The same things were measured in two ways. Each way mixes the same 9 hidden numbers, adds some noise and spreads widely along 6 directions of its own, which tell nothing about the thing.
In the rows, zero is written as 128.
Some things both ways: the first way, then the second way.
[152 117 130 151  83 107 122 161 114 136 110 118 143 121 139 123 107 117
 125 150]
[133  95 146 179 119 129 165 201 128 143 172 129  96  70 102 163 117 136
 175 103]

[164 148 110 119 135 140 125 155 126 101 102 148 131 123 113 174 111 172
 106 134]
[138 128 140 112 111 127 113 129 107 135  99 115 152 144 132 149 167 118
 109 146]

[ 97  94 153 118 141 106 138 110 150 131 134 102 145 107 127 127 162 147
 148 154]
[114 127 128 130 119 149 109  93 146 123 113 149 122 116 114 110 124 128
 125 122]

[123 158 123 115 139 172 144 130  88 120 109 144 168 155 100 119 105 124
 123 131]
[106 116 129 135 133 116 144 100 136  97 148 137 134  99 111 112 123 154
 157 100]

[159 140 150 115 124 171 116 138 152 127 114 130 106 143 116 119 101 140
 120 163]
[143 135 133 129 143 116 138 134 135 111 155 127 163  96  97 116 100 149
 184 160]

[121 155  86 145 196 156 133  70 109 110 117 140 151 119 107 167 106 105
 140 126]
[138 120  80 156  86 158 106 101  99 108 133 145  98  94  72  33  28 148
  31 145]

[127 163 150  95  90 122 123 131 143 157 136 108 131 132 149 104 115 167
 154 194]
[103 119 101 136 169 103 150 120 151 106 118 178 102  91 100 160 151 150
 187  97]

[103  85 154 141 139  91 140 153 178  96 139  82 135  70 133 106 160 176
 134 161]
[ 99 120 122  70 123  46 120 151 124  95 136 139  80 132 142  68  25 125
  93  91]

[158 155 155 138 154 165 117 131 126 103 118 157  73 141 123 134 123 127
  93 130]
[136 109 121 132 130 114 106 167 115 126 143 133 119 103 122 127 124 133
 137 124]

[127  96 120 150  99 129 116  91 113 182 152 120 145 114 134 139 119  90
 120 100]
[ 88 109 129 109 142  99 146 141 148 138  97 143  78 134 133 138 108 108
  81 113]

[151 120 127 153 117 147 111 111 150 121 136 104 134 102 117 128 119 155
 135 137]
[ 85 117 109  70 143  98 144 122 129 107 103 137 117 132 125 101 112 114
 129 119]

[ 96 104 126 165 172 120 120  96 149  84 141 109 110 110  99 145 149 118
 111  95]
[118 111 128 129 143 140 125 120 121 114 147 137 112 100 103  89  72 152
 136 128]

[117 128 125 163 167 120 121  86 191 100 155 105  88 110 124 163 135 145
 129 128]
[132 146 115 138 122 182 127  93 119 106 100 145 121 126  97 135 152 152
 152 138]

[170 169 117 124 130 194 145 117 132 120 106 141 136 180 121 122  72 137
 132 161]
[149 110 195 133  73  63 159 182 125 135 108 135 117 118 117 208 115 129
  71 132]

[144  96 135 112 102 133 123 114 152 142 143  97 144 105 123 131 115 135
 118 143]
[144 142 153 102 132  96 124 113 139 149 101 170 118 146 133 171  90  99
  98 146]

[119 106 105 162 123 134 137 106 108 108 123 106 172 143  99 113  99 134
 138 136]
[147  91 161 176 115 128 139 156 135 137 181 118 104  92 103 118  69 161
 111 136]

[106 140 152  82 101 119 169  98 117 167 149 126 152 142 180 122 152 135
 125 135]
[133 133 138 139 133 112 152 146 121 112 132 115 159 124 133 146 139 135
 102 150]

[ 82  48 118 152 124  94 172  82  84 140 158 108 199 139 125  99 125 140
 132 129]
[102 112 161 145 127 123 138 119 160 109 120 129 115 106 116 142 145 164
 115 115]

[ 96 178 139  95 164 157 133  88 182  89 141 106 100 115 135 136 169 147
 114  99]
[132 132 138 112 149 110 163 124 109 115 142 142 137 132 129 155 114 125
 161 132]

[138 133 106 142 146 171 130 102  96 101 127 133 150 122 109 124 117 129
  96  86]
[114 128 108 103 158 150 108  84 121 121 123 134 134 159 159 103 145 108
 121 128]

[131 143 121 144 129 137 134 113 168 101 109 100 126 154 126 110 100 159
 160 188]
[146 131 133 149 144 188  95  83 119 139 134 116 152 145 129 106 135 142
  95 174]

[140 165 133 119  87 147 132 140 158 130 101 102 141 144 138 142 130 108
 146 133]
[ 88 115 132 118 143 160 177 116 113 128 114 163  98  97 100 176 159 120
 237  75]

[116 129 130 129 115  93 125 173 129 130  95 127 141 122 133 132 123 139
 141 165]
[ 76 121 111 126 177 136 123 112 128 135 118 108 128 123 144  92 156 131
 133 103]

[146 107  91 101 127 150 151 120 107 147 112 134 189 105 140 152 104 109
  97 101]
[148 139 162 146 115 102 152 178 114 202 145 105  96 141 153 174 107  92
 130 108]

[165  85 163 109  76 133 125 137 127 174 168 118 151  88 122 178 136  86
  88  96]
[167 161 122 126  90 153 137  87 123  94 154 155 162 120  94 100  63 124
 148 168]

Other things, the second way, with their names:
Z868: [150 133 143 143 131 118 128 173 130 181 118  96 146 154 160 167 165  90
  84 169]
Z4: [ 91 127 137 106 142 116 140 122 125 102 114 125 142 113 129 128 149 137
 151 108]
Z413: [147 151 137 155 125 152 148 134 127 134 167  59 203 148 151 108 162 115
 122 182]
Z145: [125 135 140 160 102 114 164 125 122  88 157 118 152  80  91  97  75 164
 108 132]
Z888: [ 92  82 155  88 135  72 172 171 138  95 135 118 153  91 102 124 109 133
 153 141]
Z38: [169 161 133 141  76 161  87   4 128  76 107 178 149 131  86  93  79 179
  58 165]
Z711: [139 149 146 146 115 135 113 104 149 143 105 160  93 119 104 159 119 150
 150 118]
Z928: [117 142 116 108  89 162 138 111 124  92 108 152 112 148 126 137 152 104
 129 112]
Z351: [ 88 111 106  92 165 103 144 142 119  87 171 103 135 110 130  50  80 142
 168 113]
Z161: [142 108 123 152  92 153  99 134 122 149 149 129 111 128 132  93  95 102
  51 131]
Z818: [105 127  99 151 160 127 137 147 120 107 132 111 106 118 138 113 145 155
 114 111]
Z955: [143 146  83 130 135 139 120  99 134  68 132 174 139 129 125 114 116 134
  99 155]
Z197: [133 130 130 135 134 132 139 131 133 122 154 128 125 146 155 134 124 109
 111 130]
Z921: [112 152 115 104 135 117 148 145 114  74 115  97 157 127 112 102 141 161
 158 146]
Z169: [ 90  98 122 142 130 137 154 162 121 132 124 130 108 109 139 157 174 102
 125  88]
Z696: [119 109 171 150 159  94 135 168 133 194 142  81 135 122 159 160 163 121
 133 121]
Z378: [114 128 127 122 108 118 158 150 122  92 130 141 136  85  83 139 139 145
 215 106]
Z678: [115 130 124  99 154  95 127 134 130 116 118 131 115 156 164 118 111 109
  74 131]
Z462: [127 139 134 104  77 125 180 127 121 104 131 133 143 151 128 128  93  83
  84 148]
Z960: [170 159 121 168 109 121 140 149 110 113 158 118 139 146 156 136 119 127
  75 147]
Z70: [ 80 123 138  88 150 131 177 107 142 105  86 139 150 128 114 162 167 104
 149 138]
Z940: [100 120 142 114 115  96 145 156 138 132 117 130  84 131 135 124  85 114
  88 113]
Z570: [160 140 136 136 119 127 115 104 124 109 137 151 138 140 134 137 100 131
  82 157]
Z97: [109 119 124 119 123 133 146 104 136 101 133 130 150 110 103 111 133 135
 159 135]
Z842: [134 120  83 129 152 167 113 101 129 135 134 135 121 143 122  99 133 113
 124 159]
Z168: [124 115 120 110 150 139 126  92 146  98 146 133 140 141 131 102 131 132
 150 145]
Z291: [104  99 154 133 153 106 153 165 122 145 129 133  68 115 136 148  91 134
 101 103]
Z752: [127 131 144 134 118 119 148 106 135 100 140 152 138 116 124 143 120 126
 121 119]
Z497: [139 119 111 111 118 111  96 132 143 114 123 145 125 124 108  87  79 127
  85 172]

Some of these things the first way, each followed by its name:
[120 115 117 145 107 108 135 147 153  99 120  81 155  91 144  91 128 175
 141 163]  Z197
[122  56 131 121 111 105 137  79 104 154 167 112 170  96 139 129 148 164
 114 120]  Z497
[111  94 152 109 129 108 126 105  99 157 163 143 135 109 120 169 159 121
  96  91]  Z696
[132 149 164 120 102 119 114 176 146 135 127 120 118 112 117 145 139 123
 124 147]  Z752
[118 143  96 168 162 116 138 112 141  92 124 124 116 123 144 102  87 166
 135 170]  Z818
[156 133 148 115 109 152 125 139 126 167 136 145 124 117 139 151 129 117
 106 115]  Z413
[135 123 126 113 116 159 145  99  93 140 133 125 176 130 120 133 127 140
 125 120]  Z97
[133 158 142 134 147 176 102 114 132  98 111 134 102 141  94 136 143 140
 115  95]  Z888
[125 115 153 135 101  90 121 118 148 128 175  94 119  79 159 109 145 171
 117 154]  Z955
[ 79 137 101 141 148 109 145 104 158 100 107  96 139 139 138 117 129 134
 148 130]  Z291
[ 90 107 119  68 100  95 178 113  96 141 139 107 214 116 161 120 154 163
 118 124]  Z570
[126 188 153  94 146 147 137 139 154 147 139 155  80 116 166 149 143 111
  96 118]  Z960
[106 118  92 132 150 125 138 124 134  88 112 110 151 102 132 104 122 177
 118 127]  Z678
[112 118 112 123 112 139 123 118 103 121 137 112 174 110 110 130 140 166
 110  84]  Z168
